The rows come from 5 hidden closed curves, with some noise, and rows from the same curve form a group. Each curve winds through 8 dimensions. The rows are also pushed far along 5 directions, which tell nothing about the answers.
Known rows, each followed by its group:
[-14   0   8 -15  16  24  15  -5  26  16  -1  22  28 -11  -2  -5 -18   8
 -22  15   1  15  -5] -> (3)
[  6   0 -20   9  -9 -38 -28  -8  -9  15  22 -31  -2  25  34   3  23   5
  15 -28 -16   3  27] -> (4)
[  3  -1 -11  -3   2 -16  10   3  -5 -11  -8  -5 -15  -7 -10   9   4  13
   4   2   6   9  -1] -> (1)
[ 24  -7  14  18 -12  -9 -19   1 -13  23  -1   9  -7 -19  16 -29  10 -31
   4 -13   0  12  -6] -> (2)
[-26   1  14 -14  11  36  -3 -13  24  -1 -12  11  10   7  -8  -3 -11  15
  -9  19  10 -15 -31] -> (1)
[ 28 -17  -2  38 -19   4 -11   2 -11  -1   0  -4 -16 -24 -11 -13 -10  -8
  27   3   9  -3 -14] -> (1)
[-19  21   1 -10   4 -18 -11  -6  -1  -2  -8  17  -8 -17  24 -17  37 -20
 -13 -16   5  -6 -17] -> (1)
[ 15 -10  12  17   9   5  18  11 -21 -15  22  20 -11 -39 -27  -5 -12 -51
 -19  -9  34 -18  28] -> (3)
[-11  10  18 -18  15   7  13  -4 -12   7 -17   7  -2   7   8 -19  19 -18
 -13  -2  -4   9  -7] -> (2)
[ -6  -5  10  12   4  -3 -14 -15  -5  13   7   1 -10  -7  13 -12  -1 -19
  -3   0   5  -9   9] -> (4)
[-21  12   9 -14   0  30 -10   0  22   4 -19  13   5   7   1   1  -6  19
   1  21  -1  -8 -46] -> (2)
[-12  11 -14  36 -11  21 -62 -20  25 -13  19  15 -17 -16  13 -10  11  -8
 -34   3   8 -34 -39] -> (4)
[ -3  -1  13  -8   7   8   7 -19  -2  -7  14  44   6 -30   0 -22   8 -42
 -16  -4  20 -12  26] -> (0)
[ -6 -11   9 -16  11   8  19  -5   8   0 -30  -2   4  -4 -13  -8   1  23
  14  11  14  13 -28] -> (1)
[-27   8   2  -1  19  18   2 -12  14  -6  -2  -1   6  -9  -1  10 -13  26
 -12   9  10 -15 -19] -> (4)
[ -7  12 -27   0 -14  28 -12   6  30 -18  -1  21 -17  -4 -26  39 -34  39
 -22  40  -9  -3 -23] -> (2)
[ 21   0 -23   4 -14 -16   1  14 -17  -8   1 -23 -17   4  -6  23   1  32
  11 -10 -11  19   4] -> (3)
[ 14  -6   2   6  -9   5 -21   4 -20   7  17 -12 -19  19   0   3   1 -16
  -8 -12   1 -10  15] -> (4)
[  7  -2  -1  12  -3  -8  -6   1  -3  13  10 -17  10  19  18 -10   8 -11
  17  -9 -15   2  15] -> (2)
[ -5   8 -11  -8   2 -14 -10   9  16  19 -26 -44  17  25  20  18   4  71
  36  -4 -18  23 -46] -> (2)
[ -7 -18  18 -16   2  25  12 -17  24  11 -22  33  19 -37 -13 -16 -25  22
   6  20  20  11 -25] -> (1)
[ 22  -2 -13  13  -8 -19 -21   3 -10  -2   9  -4 -18 -24  -2  15  -3  11
   6 -14  15   0  -2] -> (3)
[  8  -4   3  -7   8  -1  -8  -2   4  11 -10 -13  -2   8  -2  17 -13  34
  10   7   4  13 -12] -> (2)
[ 32  -3 -35  21 -15   1 -35  17  18 -11   6 -26 -17  22 -19  39 -15  47
  21  17  -3   4 -28] -> (4)
[-11 -20   1 -30   0  -1  55  -7 -13  11   3 -16  21  36  -7  -2  -9   9
  27   3 -24  18  63] -> (0)
[ 35  -5 -27  63 -16  -3 -38  12  14  -8  -5 -12 -32 -37 -17  18 -24  32
   9  23   6   7 -51] -> (4)
[  3 -12  -7 -14  10  -8  38  22  -8  -3  21 -31  18  36 -20  28 -21   4
   5  -3  -6   4  55] -> (2)
[  6 -16   2  -7  -3  31  -9  -6  30   0  13  29  17 -15 -21   5 -30   6
 -12  19  21  -8  -2] -> (4)
[ -2 -10  13 -23   3   7   1  -6   3  12  18  23   9   5  -5  -2  -9 -26
 -18   0  11  -3  35] -> (4)
[ -3  -2  18 -14  -5  11  16   1   0   7 -16  42  -2 -38 -11 -20  -7 -23
  -7  10  12   6 -12] -> (2)
[ -4   9  -7  -2  -2  -7  -1  -1   9   3 -16  14 -10 -13   2  -1   5   9
 -11  12  -8  18 -20] -> (0)
[ -1  -2  -3  15  -2  -8  -6  -8   7   3   3   6  -5 -16   2  -1  -8  -4
   9   9   3  -5   1] -> (1)
[-18   5  14  -7   7  -3   5   1  -5  17 -10 -16   7  19  17  -9   5  -3
  13  -3 -11  -3  -5] -> (1)
[ 10 -18  44 -13   9   4  25  10 -15  32 -42   2   9 -22  -3 -37  -2 -12
  31  -2  18  22 -36] -> (0)
[-12  -2 -19  23 -21  24 -12  -9   1 -24  25  19 -26 -20 -21  10 -21  -4
 -26  13   4 -30  10] -> (0)
[-14   4  -9 -23   3 -12  -1   2   3  10  -1 -36  15  42  16  22   5  43
  19 -10 -15   4   4] -> (1)
[-20  -6  15  -6   0  10   2 -14   1  12 -16   6  -6   3   4 -28   9 -11
   2   8  -1  -1 -16] -> (0)
[ 18  -8  21  22  15  11  22  10   0   4 -39   8 -12 -39 -23 -14 -18  -2
  20  30  17  19 -46] -> (2)
[-12   4   3   0  -3  -5 -12   5   6  16  -3 -14  12   6  18  -9  11   6
 -10 -15  -8   2 -19] -> (1)
[ 17  -4 -25  19 -17  12 -18  -1 -18 -15  26 -22 -30  27 -13  31 -16  21
   0   4 -13 -11  25] -> (4)
[-26   7 -12  -5   6   6  -5 -23  17 -11  15  10   5  11   8   0   8  -2
 -12  10  -5 -17  17] -> (3)
[ -1  12   1   1  13 -12 -19  -9   6  -2 -11  -4  -1  -2  20 -12  32   3
   5 -10   8   1 -31] -> (0)
[-29  20  -3 -29  13  -5   8  -3   1  -5   9   8  13  10  15  -3  28  -9
 -26 -20  -1  -6  11] -> (4)
[-18   7  -5  -8   2  -5 -30 -22   5   1   5  -7 -10  15  20  -2  24  10
  -4 -10   4 -14 -11] -> (4)
[  7   5   1  -4   2  -8  -9  16  -5  14   3 -17  -3  27   5   7   5  -4
  -3  -5  -9   8   1] -> (4)
[-26  10  -4 -29   6  15 -14  -7  27   4  -3   4   8  20   1  23 -10  36
 -17  13   0  -5 -17] -> (2)
[ 25  -5  15  30  -7   2 -36   2   2  11   6  30  -9 -60  -1 -11 -18 -26
  -1  -3  35 -12 -25] -> (3)
[ 64 -29   0  55   2  -8  14  19 -22   6 -14 -23 -25 -44 -31  -2 -28   7
  57  14  24  27 -20] -> (3)
[ -7 -13  -5   8 -18  15   1 -12  -8  -7  12  14 -15 -18 -13  -7 -12  -7
  -7   3   5 -14  16] -> (0)
[  7  -9 -18  10 -13  12  -2  -6   6 -11   9  -6  -6  15 -12   6  -5  15
  10  12 -12   0   6] -> (1)
[  6 -10  -9   4  -4  19   2  11  20  -2  -4  -2  -3  12 -27  20 -29  22
 -19  31  -7  12 -10] -> (1)
[ 35 -17   4  -4  -5 -23  12  16 -32   6  -6 -24 -13   2 -12  13  -9  10
  43 -13   9  14  17] -> (3)
[ 11   6  16  11  -2  18 -12   6  -3   1  -6  25 -10 -34  -7  -1 -18 -11
  15   8  23 -17 -30] -> (2)
[ 25   2  -4  10  -5 -20   8  21  -5  15 -21 -13   6 -23   5   5  -7  30
  29  -5  -7  33 -26] -> (3)
[  6 -20  -4 -16   7   3  12 -17   0 -12  18   3   3   7 -18   9  -8   4
  -5   1  16  -2  41] -> (0)
[-17  11  -6   3 -10 -25 -11  -7 -16   3  -1  -1 -21  -3  24 -23  38 -24
 -25 -22 -13   0   1] -> (1)
[-31   4  -9  -7   7  27 -14 -15  33  -3  22   5  20  31   3   7  -8   5
 -32  14 -11 -20  12] -> (2)
[ 14  -3 -13  -2 -18   1 -19   4  -4 -10  -4 -10 -20  11 -12  25 -10  30
   7   6  -2  -2  -9] -> (3)
[-51  25   4 -37  11  24   1  -6  36  -2 -21  17  21  27   9   4   8  21
 -42  19 -19  -3 -34] -> (3)
[ 19 -13  13  13  -6  33  -7  13   4   0  13  18  -4  -8 -28   2 -35 -25
 -22  17  14 -12   3] -> (3)
[-18  -6  20 -43  12  -5  23 -11  -7  10  -8  15   9  12   3 -21  21 -26
  -6  -8   9   5  23] -> (1)
[ 58 -20   1  45   5 -30  32  42 -30   0 -20 -35 -16 -42 -33  11 -26   6
  49  -1  20  29 -17] -> (3)
[ 11 -40  11 -12  15   6  47   4  -4   8  10 -24  31  15 -29   2 -29   8
  17  -1  13  14  47] -> (4)
[ 16  -5   1   7  -8 -16  -8  12  -9  21  -4 -28   2  15  13   2  -1  14
  34 -10 -10  10  -5] -> (0)
[ 23  -3 -19  33  -9 -18  -4  13 -20 -11  35 -22  -5   2   2   6   5 -21
   7 -24  -3 -10  36] -> (0)
[ -6 -21  25   0   6  30  -1 -27   6   2  -1  31   2 -23 -12 -32  -6 -28
   1  11  31 -17  -3] -> (4)
[ 10 -21  30 -15   3  -2  14  -1 -28  15   9   1  12  -8   1 -26   7 -38
  14 -32  24  -7  28] -> (2)
[ -8  -1 -22  -7  -6  33 -28  -9  47  -9  21  20  13   9 -13  28 -28  33
 -24  26   3 -12  -7] -> (4)
[-25   0   0 -13   8   9  17 -10  10   0   3  -8  25  21   9 -15  16   3
 -11  -7 -12   1   9] -> (3)
[-12  13   5 -12  -2   1  -8   5   3  12 -19  -8   1  18  16  -7  16  10
  18  -1 -11   1 -32] -> (2)
[ 36  -6   7  40   4   4   8  21  -4  -4  -5   5   0 -46 -17  -5 -21 -14
  22   7  17   6 -21] -> (0)
[ 16  -6   2  12  11   3  -7  -5  10  -2  -8   6  -9  -5  -9  -1  -4  -4
   6  19  11   6 -13] -> (0)
[  2  -4 -19   4 -19  -3 -17   0  -5 -12  28  -1  -7   1   0   9   3  -2
  -8 -19   4 -19  22] -> (2)
[  6   3  -9  12   1 -15  -7  -2  -5  -9   9   5 -20  -8  -2   4   5 -18
  -4   4   4  -4  13] -> (0)
[ -8   6  -5 -17  13 -27   7  -8  -1   7   1 -23  29  24  32 -10  37  10
  16 -30 -11  14  14] -> (0)
[-15   0  -6  -9   7 -20  17  -9   7   9  -4 -14  16  12  15  -2   6  15
  22   1 -14  10  15] -> (1)
[ -9   1   7   2   7   8   3   1  -2  -2  -8 -12  -1   8  -1  -4   2   2
  13   2   5 -11 -16] -> (1)
[-40   5  -5 -46  20   4  40  -3  20  -9 -13 -18  29  53  -7  25  -6  40
  -5  17 -20   5  18] -> (3)
[-16   4  -8  -2  -6  -8  -1  -8  10 -14  -1   4   0   5   2   3   6   0
  -8   6  -8 -10   7] -> (3)
[ -2 -10   1 -14  -5   2   6  -2  -8  11  15 -14  12  28   3   4  -6   1
  13  -8 -10  -3  36] -> (0)

New rows, each followed by its group:
[-28  23  -9 -16 -13   5 -21  -1  18   5  -5  18   7  -5  21  -6  20  10
 -29  -8 -13  -1 -32] -> (2)
[-35  15  -1 -18   8 -30   0 -21  14  12 -19  -4  19  12  44 -28  46   2
  11 -13 -20   8 -11] -> (3)
[ 18 -26 -18   5   4   5  10 -11  -8 -14  28 -14 -16  11 -30  22 -19  12
   0   8  14  -1  46] -> (3)
[ -5  10  -3   5   7 -11   9  21   3   2  -5 -16   9   3   3   6   1   0
   6  -2  -4   2 -13] -> (2)
[  7  -5 -18  -3  -8   7   1  10   7  -3   8 -21   4  37 -10  17  -4  21
  -3   6 -19  10  10] -> (1)
[-22   9   5 -30  11  14  -2  -6  17  -5   1  20   9  10  -2  -5  16  -8
 -24  -1  12  -9  -8] -> (4)
[ 37   3 -12  22  -6 -31  -1  10 -36 -11   7 -14 -28  -2   3  -6  29 -27
  20 -21  -3  11  19] -> (0)
[-18   2 -13 -27   1   5  13   1  15   5   1 -21  24  52   7   6  13  26
  -7   0 -29  15  10] -> (1)
[ -5   2   9 -19  -1  -8 -12   0  -5  11   1   2  -1   5   9  -2   9  -6
  -2 -14   8  -4  -1] -> (2)
[ 45   1  -7  35 -14 -24 -44  25 -18  -1   2  -9 -37 -26  -2   2  14 -17
  16 -20  25  -5 -34] -> (4)
[-14  -5   4 -13   8  10  27   0  12  -1  -5  21   9 -26 -20  11 -29  12
 -14  18  10   5   5] -> (0)
[-21  22   3  -8  11  32 -18 -18  18  -6   4  20   6   0  11  12  -8  19
 -13  12  -1 -18 -19] -> (2)
[  0  -1  19   9   2 -14 -29 -15  -7  17 -20   4 -15 -30  23 -32  26 -11
  16 -15  24  -4 -43] -> (4)
[  2  -9  -5   0 -13  31  16  12   6 -14  -3  15  -7  -7 -35  12 -30   9
   4  26   4  -6  -7] -> (2)
[-22   6  -7  -3   9  34  -6 -26  14 -13  27  29   0   1  -2  -7   3 -14
 -35  10   4 -19  17] -> (3)
[-33   5  -5  -1  14   4  18  -3  18  -2  -6  -7   8   5  -5   7 -12  16
 -20  19  -9  -1  -4] -> (1)
[ -1  20 -26  23 -16  -2 -46   1  17  -7   5 -10 -10  -1  16  25   0  39
  19   3  -8 -17 -39] -> (2)
[ -2   6  -3  15  -4 -11 -33  -3   0  -1  16  10 -22  -9   7  -3   7 -31
 -26  -3  10 -18   1] -> (0)
[ 17   8  13  11  -6 -12  -3   4  -7  20 -21  22  -3 -41  16 -23   3 -15
  21  -2  -2  19 -24] -> (2)
[  9 -10  21   5   8  10  20   3   7  22 -19   0  24  -6   1 -17 -17   3
  29  13  -4  18 -13] -> (2)
[ 15 -24  -1  12 -13  15 -20  -6   3  -5  15   9 -14 -14 -24   7 -24   0
  -1   9  26 -17   4] -> (2)
[  0  14 -20  18  12   2  -5  13  17 -15  -1 -10  -8 -10 -13  32 -16  32
 -12  17   4   1 -28] -> (3)
[ 32 -12   0  37   3 -11  -9  -6 -23 -10  15   1 -27 -32 -11  -2  -5 -27
  -1  -5  23  -5  19] -> (2)
[ 11   6   7  -9   9  -4   6   9 -19   1   0  -2 -11   1  -4  13  -3  -3
  -2  -4   5   5   8] -> (2)
[-26  10  -4 -12   0  -4 -16 -11  17   0   5  22  -2 -14  10  -3  11  -6
 -45  -3   4  -6  -5] -> (1)
[ 23 -12   4  15 -20  -5  -7  14 -17   1   5  11 -13 -37 -11 -12  -4 -22
  -2 -17  19  -2  -5] -> (2)
[ 13  -9  26   6   2  12 -12  -4  -8  13  -2  13   4 -30   4 -19  -6 -17
  11 -13  26 -10 -16] -> (2)
[  6   1  -3  11 -21   9  -8  13  -4  -5  -3  11 -15 -13 -10  -5  -1 -11
   6   1   2  -9 -20] -> (2)
[ 12  13  -5  23  -2  26 -21  -2  15 -20  -2  36 -17 -35 -13   3 -10  -5
 -19  22  12  -7 -34] -> (0)
[-10   7  -6 -11   3  -4   2   0   7  13  10  -1  13  15  16  -8  14  -6
 -23  -8 -20  15  15] -> (3)
[-16  14 -10  -7  -3  15   0 -12   2  -6   4  11  -3   0   7   5   2  15
  -8   4 -12  -4   0] -> (4)
[ 15   0   0 -11   1   1  19  25 -10   7  -5 -17  11  18  -6   9  -5  10
  15  -7 -10  17   2] -> (4)
[-14  -6  34 -35   0  16  21  -7  13  20 -34  33  30 -19   1 -21 -13   6
   8  11   5  14 -22] -> (3)
[-29   7  -4  -2   4 -12 -16 -22  12  11   4  -3   6   2  31 -19  26   0
 -25 -13  -9   0  -2] -> (4)
[ 15  -5 -13  11 -10  -5 -10   1  -3  -6  23  12 -16  -8 -11   8  -4 -21
 -18   1   4  -3  28] -> (4)
[-11  -6  -4   1   3  21   4   2   8  -2   6 -20   1  30 -16  28 -33  27
   5  23 -10 -11   8] -> (1)
[ 22 -18  11  10 -10 -17 -18   5 -11  11   4  13 -13 -33  -4 -22   7 -36
 -17 -19  27   3  -2] -> (1)
[  1 -17  34  -2  25  22  17  -9  -1  16  -8  16  12 -33  -8 -34  -3 -24
   2  -3  36   3 -15] -> (3)
[ 15  -2 -24  29   4   5  -4  -2  10  -8   5 -17 -14   1 -11  19 -14  32
  19  20  -3   8  -8] -> (3)
[ 14   7 -12  23  -1 -31 -15   5 -24   1   5 -32 -19  13  20  -9  35 -13
   0 -26 -10   7   1] -> (2)
[-14  14   6  -3  -6  -7 -32   5  21  23 -30  -7  10 -11  29 -14  18  30
  11 -11  -1   7 -76] -> (2)
[ 10  -7   1   6  -8  10 -15  13   7   5  -7  -8  -1  -9 -11  10 -18  23
  11   2  12  -5 -32] -> (2)
[  2   6   2  18  13  20  -6   6  10 -12   9   5   0   4  -9  -1  -3 -21
 -17  12   6 -13  -8] -> (0)
[ 14 -11  15 -18   5   7  44  25  -6   9 -24 -14  25  -8 -22  13 -31  33
  27   3   2  26  -9] -> (3)
[ 47  -1   0  41  -9  -5 -14  21 -36  -7   0 -13 -47 -12 -16   6  -4 -21
  12   1   8   3 -11] -> (2)
[  4   8  -8  10 -14 -12 -35   5   7   9  12 -12   4  17  21   6   6   0
   0 -10 -15  -9  -3] -> (3)
[  1  19 -38  18  -9  -9 -62 -16  18 -19  21  -7 -23  15  18  26  20  28
 -16  -2  -4 -18 -15] -> (0)
[-15  25  -3  21   7  -8 -28  -8   4   0  11   3   1 -13  34 -22  36 -25
  -9 -22   1 -19 -23] -> (3)
[-12  19   1   1  12 -10   0 -10  -6   1 -15  -1 -11   6  23 -17  32 -10
   2  -1 -14   7 -13] -> (2)
[ 11  -3  -8   8   2   8   5   9   8   8  11   0   6  -1  -9   8 -17   4
 -13   8  -7  16  10] -> (3)
[ 17   4 -32  11  -6  -7 -15   7   8 -12  10 -17 -15  -3 -12  47 -23  56
   6   8   0   7  -5] -> (3)
[ 20 -34  19 -29  20   4  54   3 -35   1  12 -12   4   7 -37   6 -19  -9
  17 -11  29  10  59] -> (3)
[  7   9  -7  30 -22  -2 -50  -4  -2   0  -1  -3 -23   1  22 -18  26 -13
   5  -8  -8 -15 -36] -> (3)
[-12  15  19   0  23  19   0  -9  28   1 -26  32  15 -26   7 -20   5  -7
  -5  22  10   3 -49] -> (0)
[  2  12 -13  -8  19  16  34   8  -1 -15  -7 -17   0  22 -20  43 -28  49
  16  28 -16  14   7] -> (2)
[  5  -6 -11   2 -15  -2  -6   7   1  -3   7  -5   0  -7  -7   8  -6  15
  -1  -9   4  -2  -1] -> (2)
[-16  25   5 -29  12  -9   1   1  -9   8  -5  -3   2  21  24   5  23   3
  -4 -15 -12   4   1] -> (2)
[  6  16  -7  16  -2 -22 -31   1   0  19  18   1   1 -11  35 -12  24 -18
  -7 -25  -5   4  -4] -> (3)
[ -8   7   5   7   3   8  -5   7   3   8  -7 -15  -4  13   2   9 -13  10
  10  11  -8  -8 -16] -> (1)
[ 27 -13  -3  10  -8 -18  16   7 -38   6  -2 -27 -26  18  -6  -2   6  -8
  28  -5 -13  19  26] -> (4)
[ -5 -13  -1   1   5  11  20   5   4  -4   8   2  -4   5 -28  12 -26  -7
 -25  22   0   1  24] -> (1)
[ 29 -31   7   9  -6  29   8  13 -10 -10  19  -2  -7 -10 -47  23 -50   2
   9   9  31 -16  21] -> (2)
[ -5  -3 -12  13 -10 -20 -20 -14   8   3  -2 -17   0  13  21 -14  23   6
  12  -8 -12   0  -7] -> (3)
[ 32 -11 -39  30 -13   1 -25  -2 -15 -27  44 -14 -42   5 -26  38 -15  10
  -9   1  11 -13  37] -> (3)
[ 26   0  -6  10   0 -42   9   2 -24   4  -2 -14  -4  -8  19 -14  29 -15
  34 -24  -3  19  19] -> (0)
[  1  -1 -14   5  -1  14  -5   4  35  -3 -16   7   9  -7 -11   4  -9  33
   2  24  -1  15 -42] -> (4)
[-39  24 -13 -47   5  10  -2  -9  10 -10  34   9  24  38  18  16  20   5
 -43 -23 -13 -20  37] -> (4)
[-21   1 -10 -23   2 -16   0  -7  13   5   1  -1   6  12   8   5  12  14
 -29  -5  -6  11  10] -> (1)
[ 20 -15   8  13   8  15 -13 -10  18  -4 -15  17  -5 -38 -22   1 -22  17
   6  20  34   3 -38] -> (0)
[-21   2   2  -5  -2  31 -16 -14  33  -4  -2  29  14 -27  -4   3 -21  24
  -8  14  17 -18 -34] -> (2)
[  0  -7  15 -16   1  18  16   9  -6   5 -11   0   2  12 -14  -1 -11  -1
  16   7   4  -2  -5] -> (2)
[ -1  15 -10  10  -5 -13 -34   7   5   4  29   2   1   6  20  -1  17 -28
 -25 -19  -3 -15  11] -> (4)
[ 16  15 -12  21  -1 -12 -29   0 -14  -1   7 -24 -18  12  19  10  17  13
   2 -15 -12   3  -9] -> (2)
[  3  -1 -10  -7   0 -12  -8  -5   1  -1   5  -1  -3 -12   0  15  -3  22
   0  -8  10   4   2] -> (3)
[-33  22   3 -12  14  11  -7  -6  29   9  -5  18  13   4  17  -5   6  -3
 -30  15 -11  -1 -21] -> (4)
[ -9  26 -28   8 -14 -14 -24  15  12   5   1 -12  -8  14  17  24   3  30
 -17   4 -34  12 -19] -> (0)
[  4   4   9   2  13  -5  24   5  -9  -1   5   7  18  -9   8 -19  14 -32
   6 -13   2   2  17] -> (0)
[ -1 -15  17 -19   2  13   1  -7  19  16   1  31  27 -20  -1 -22  -4 -13
  -6  -2  21   4  -1] -> (4)
[ -8 -22  29 -18  10   6  50  -2 -17  19  -5   4  14  -1 -14 -12 -26 -18
  14   8   1   7  41] -> (1)
[-28  17   2  -8   3   2 -11  -1  15   7   3   9   7  19  18 -12  16 -23
 -18   3 -13 -12  -6] -> (2)
[ -9 -24  28 -23  18  18  25 -11  -1   9   7   3  27  13  -8 -28   4 -30
   4 -10  23 -10  24] -> (4)
[ 26 -12  16  13  14   2  13  -8 -12   8 -20  -2 -11 -21 -10  -4 -15   8
  27  16  11  20 -10] -> (2)
[ 13  -2  21 -18  12  -6  24  10 -32   6   0   2  -6  -1  -6  -1   1 -26
   4 -14  12   7  28] -> (2)
[  9  -4  11   2  -4  -4 -11   4  -4  20   3   4   1   3   9 -16   4 -24
  -8  -7  -4   8   6] -> (2)
[ 12 -30   7 -15   2  12  15  -7   7   7  11   2  21   6 -17  -4 -17   3
  15   2  16   4  27] -> (4)
[  2   8 -14  -5  15  13   0   4  18  13   5 -13   5  27  -2  28 -19  38
   4  23 -15  19  -4] -> (3)
[ -3   5  12 -14   8  18   0   4   1   7 -11  -4   2  13  -3   5  -6  13
  -4   5   0   4 -18] -> (2)
